The same things were measured in two ways. Each way mixes the same 4 hidden numbers, adds some noise and spreads widely along 3 directions of its own, which tell nothing about the thing.
Some things both ways: the first way, then the second way.
[ -7   0  -3  14  -8  23   0  11 -16   1  16   2  -3 -19 -10   6  19  20]
[  2 -40   9   1 -34   0  18 -22  32   0 -16 -32 -10]

[  0   7  -4  -2  -6  20   7 -18  -7  13  13  -8  16  -1  -2   7  13   4]
[-10 -20  10  11 -24 -15  -3   6   9   7 -17  -7   3]

[ -6  -2 -20  -4  -9   7 -14   1   9 -10   2   0  -5  -1  -2   0   5  -7]
[ 14  -2   1  -6   4  18  -4 -13   6  -2   2 -14  14]

[  6  -9   4   5  -7  -6  17  25  -4  -6  -9  16 -19  -1   2   0   7  -2]
[  3  10  19 -11 -24 -11  13   9 -33 -13  18  15   4]

[ 12  12  17  10   0  18  -7 -11 -17  20  13  12  -5  -7  10  12   1   3]
[ -8  -1 -23  11 -12  -8   0   3  14   4 -12  -8 -15]

[ -6   1 -28   4  -6   8  -2  -6   9 -10   2   4  -9  -4  -4   5   7 -11]
[  9  -1  38 -20  18  33   4 -14  15  -1   3  -2  21]

[-14  -1 -25 -15  -5  13 -13  -9   4   0   7 -11  32  -1  -4   7   2  -7]
[  0  14 -16  13  -1  -3 -24  -2   6  20 -16  -1  12]

[ -6   7 -22   1  -6  19  -2  -6  -1  -5  10   0   9 -11 -10   9  11  -1]
[  3  -5 -13  11 -44 -22  -5 -10 -10   4   0 -13  -4]

[  6   1   4  -1 -22  31   5   4 -24  15  11  20  -4 -16   3   6  15   8]
[ -9 -19  30  -4 -35  -8   8   0  18  12 -17  -1   4]

[ -5  -2 -12 -14  -9   9 -11   2   3   3   3  -2  11   1   1   0   5 -10]
[ -2  -1  26   0  21  21 -15   0  15  11 -13   6  24]

[  2 -11  -9  -2  -5  -9   0   7  15 -18 -12  -9 -20  10  -1 -12   1  -8]
[ 14  -1 -29  12  -8  -6   5  -2 -27 -18  16 -19  -9]

[ -4 -13  -4  13   2 -12  32  18  13 -22 -16 -13  -7  12 -17  -2  18   9]
[  5   2   6  -9  -4   0  14  -1  -9 -13  14   0  -1]

[  3  -6   0 -21 -28  18   2  19 -13  12  -5  18  -6 -12  15 -11   8 -11]
[ -3 -10  -9   2   1   0   1   3  17  17 -20   4  -1]

[ 16  -2   8  -3   1 -12  25 -19  11   2 -15 -11  -6  18   3  -5   5  -9]
[ -7  14 -16   5   7 -12  -6  15 -21  -9  10   6 -11]

[ -9   7 -34  11  -7  24 -21 -26   4  -5  20 -11   5 -11 -11  12  10   4]
[ 14   1 -24  12 -28  -6 -14 -25   6   6   1 -34  -5]

[  0  -2   7  15  -5  24   5   5 -17   5  14   2 -13 -15  -6   2  19  19]
[  1  11 -31   1 -23  -9   0 -10  23  10  -9 -11 -24]

[ 19  21  28   9  14   8  20 -31 -15  30   9   4  16   0  10  21   2   5]
[-26  11   8   2  -1 -13  -3  22   8  13 -12  22  -8]

Other things, the second way, with their names:
K_553: [ -7   1   4   4  15   3 -10  10   4  12 -16  19  17]
K_945: [ -8 -11   6  16  -8 -10 -10   8  -5  -1  -9  -5   9]
K_868: [ -4  32 -18   9   8  -4 -35   4   3  27 -13  14  12]
K_980: [ -7 -12  -5   2  -8  -4  12  -3  21   0 -10 -12 -20]
K_133: [-16  -1  23   2  28  12  -4  18  21   7 -17  17  14]
K_394: [  0 -49  15  21  -6  -2   1   2  -5  -7 -20 -23  10]
K_866: [  4  -4  30 -13 -12  10  14  -6   7  -5   6   5   7]
K_320: [ 11 -10  10 -15   4  15  23  -3   2  -7   0   6   5]
K_339: [-13  19   1   4  27   3  -9  18  -3  -2   1  21  -1]
K_575: [ -8  -2  18  -6 -22 -13  12  14 -19  -8   3  13  -3]
K_892: [-11  27 -30  -4 -13 -10   3  -5  19   8   2   0 -33]
K_701: [-15   3  11  15  -3  -9 -19  10  -7   6  -5   8   7]
K_593: [ 12  15  -9  -9  -9   9  -4 -22  19  15   5  -9   3]
K_619: [ -5 -22 -29  29   8  -8  -4   0   3  -5 -17 -21 -10]
K_267: [-1 -6 15 -6 -7  2 13 -1 -3 -9  9 -7 -4]
K_890: [ -6 -10   8  -1  17  13  -3   0  18  10 -18   6   7]
K_424: [-11 -18  -2  22  13  -3  -9   8  10   3 -21  -8   6]
K_370: [ 9 -6  4  4 23 14 -6 -3  4  0 -6 -6 16]
K_839: [-13  20 -13  13   7  -5 -14  10  14   6 -11   0 -11]
K_805: [  5   8   6  -9 -14   4  14  -8  -1 -12  13  -5  -5]
K_92: [-13  13  -9   5   5 -16   3  23 -20 -17  10  17  -7]
K_678: [  3  -8   3  -4   8   1  15   7 -17 -23  11   2  -4]
K_13: [ -8   5   9   1  17   5  -6  14  -4   8 -13  24  16]
K_567: [ -4  -6   4   5  -3   0  -2  -6  16   9 -11  -7   0]
K_516: [-15   2 -12  11  -9  -7  -7   7  18  19 -17   2 -10]
K_11: [-12 -10  -2   5   8   1   2  10  19  13 -27   6  -1]
K_483: [ -3   3   8   9   7   1 -14   0   0   5  -8   2  19]
K_50: [ 11  13 -22   0 -13   0 -13 -16   7  12  -1  -7   1]
K_987: [ 16   4  10 -15  -9  14  -2 -18  12   8   4  -7  14]
K_532: [  8 -19   8   5  -2  14  -2 -15  20   4 -13 -21   4]

Some of these things the first way, each followed by its name:
[ 17  -3  33  -1   5 -15  14   4  -6   8 -17   6 -17  10  13  -8  -4  -6] -> K_92
[ -2  -1   3  -7  -6   5  -5  -1  -5   5   1 -11  15   2   2  -5   5  -1] -> K_945
[ -7   0 -10 -19  -9  18 -15  -4  -1   5   9  -4  17  -6   1  -2   4  -5] -> K_868
[ 19   8   3   7  -7   4   8 -13   2   6  -3  13 -22   3   8   2   1  -6] -> K_267
[  4  12   4   6   2  17  -3 -16  -9  15  12   6   8  -7   2  13   5   0] -> K_567
[ 3  6 -1 14 -1  8 -1  7 -9 -2 12 21 -8 -8  3 15  4  0] -> K_866
[ 15   3  13  20 -11  19  36 -13 -11   9   4  -4 -17  -5  -6   1  21  16] -> K_892
[ -5   2 -28   4 -12  24   0  -9   5  -8  16   2  -1 -10 -12  11  13  -3] -> K_593
[ -2  15  14   9  12  17  -5 -15 -15  20  20   6  24 -11   1  19   3   9] -> K_516
[ -1  -5  21  -3   7  -2  13  -3  -2   8  -5 -10  18   7  -2  -1   5   4] -> K_133
[  0  -9   2  20  -2   3   8  14  -3 -13   0   6 -21  -3  -7   1  12  10] -> K_805
[ -9 -10 -15 -13  -9   3 -14   5  12 -10  -8 -10   4   8  -4  -9   2 -13] -> K_370
[ -2   1 -23   6 -18  23 -26  12  -6  -9  16  21 -17 -19  -1   4   2  -9] -> K_987
[  7  -4  13  -1   2 -12   6  11   3  -6 -15   6 -19  10   8  -3  -5  -9] -> K_678
[-16  -5 -10 -15   5   1 -12  -7  10   1   0 -15  24   8  -5   0   3 -12] -> K_394
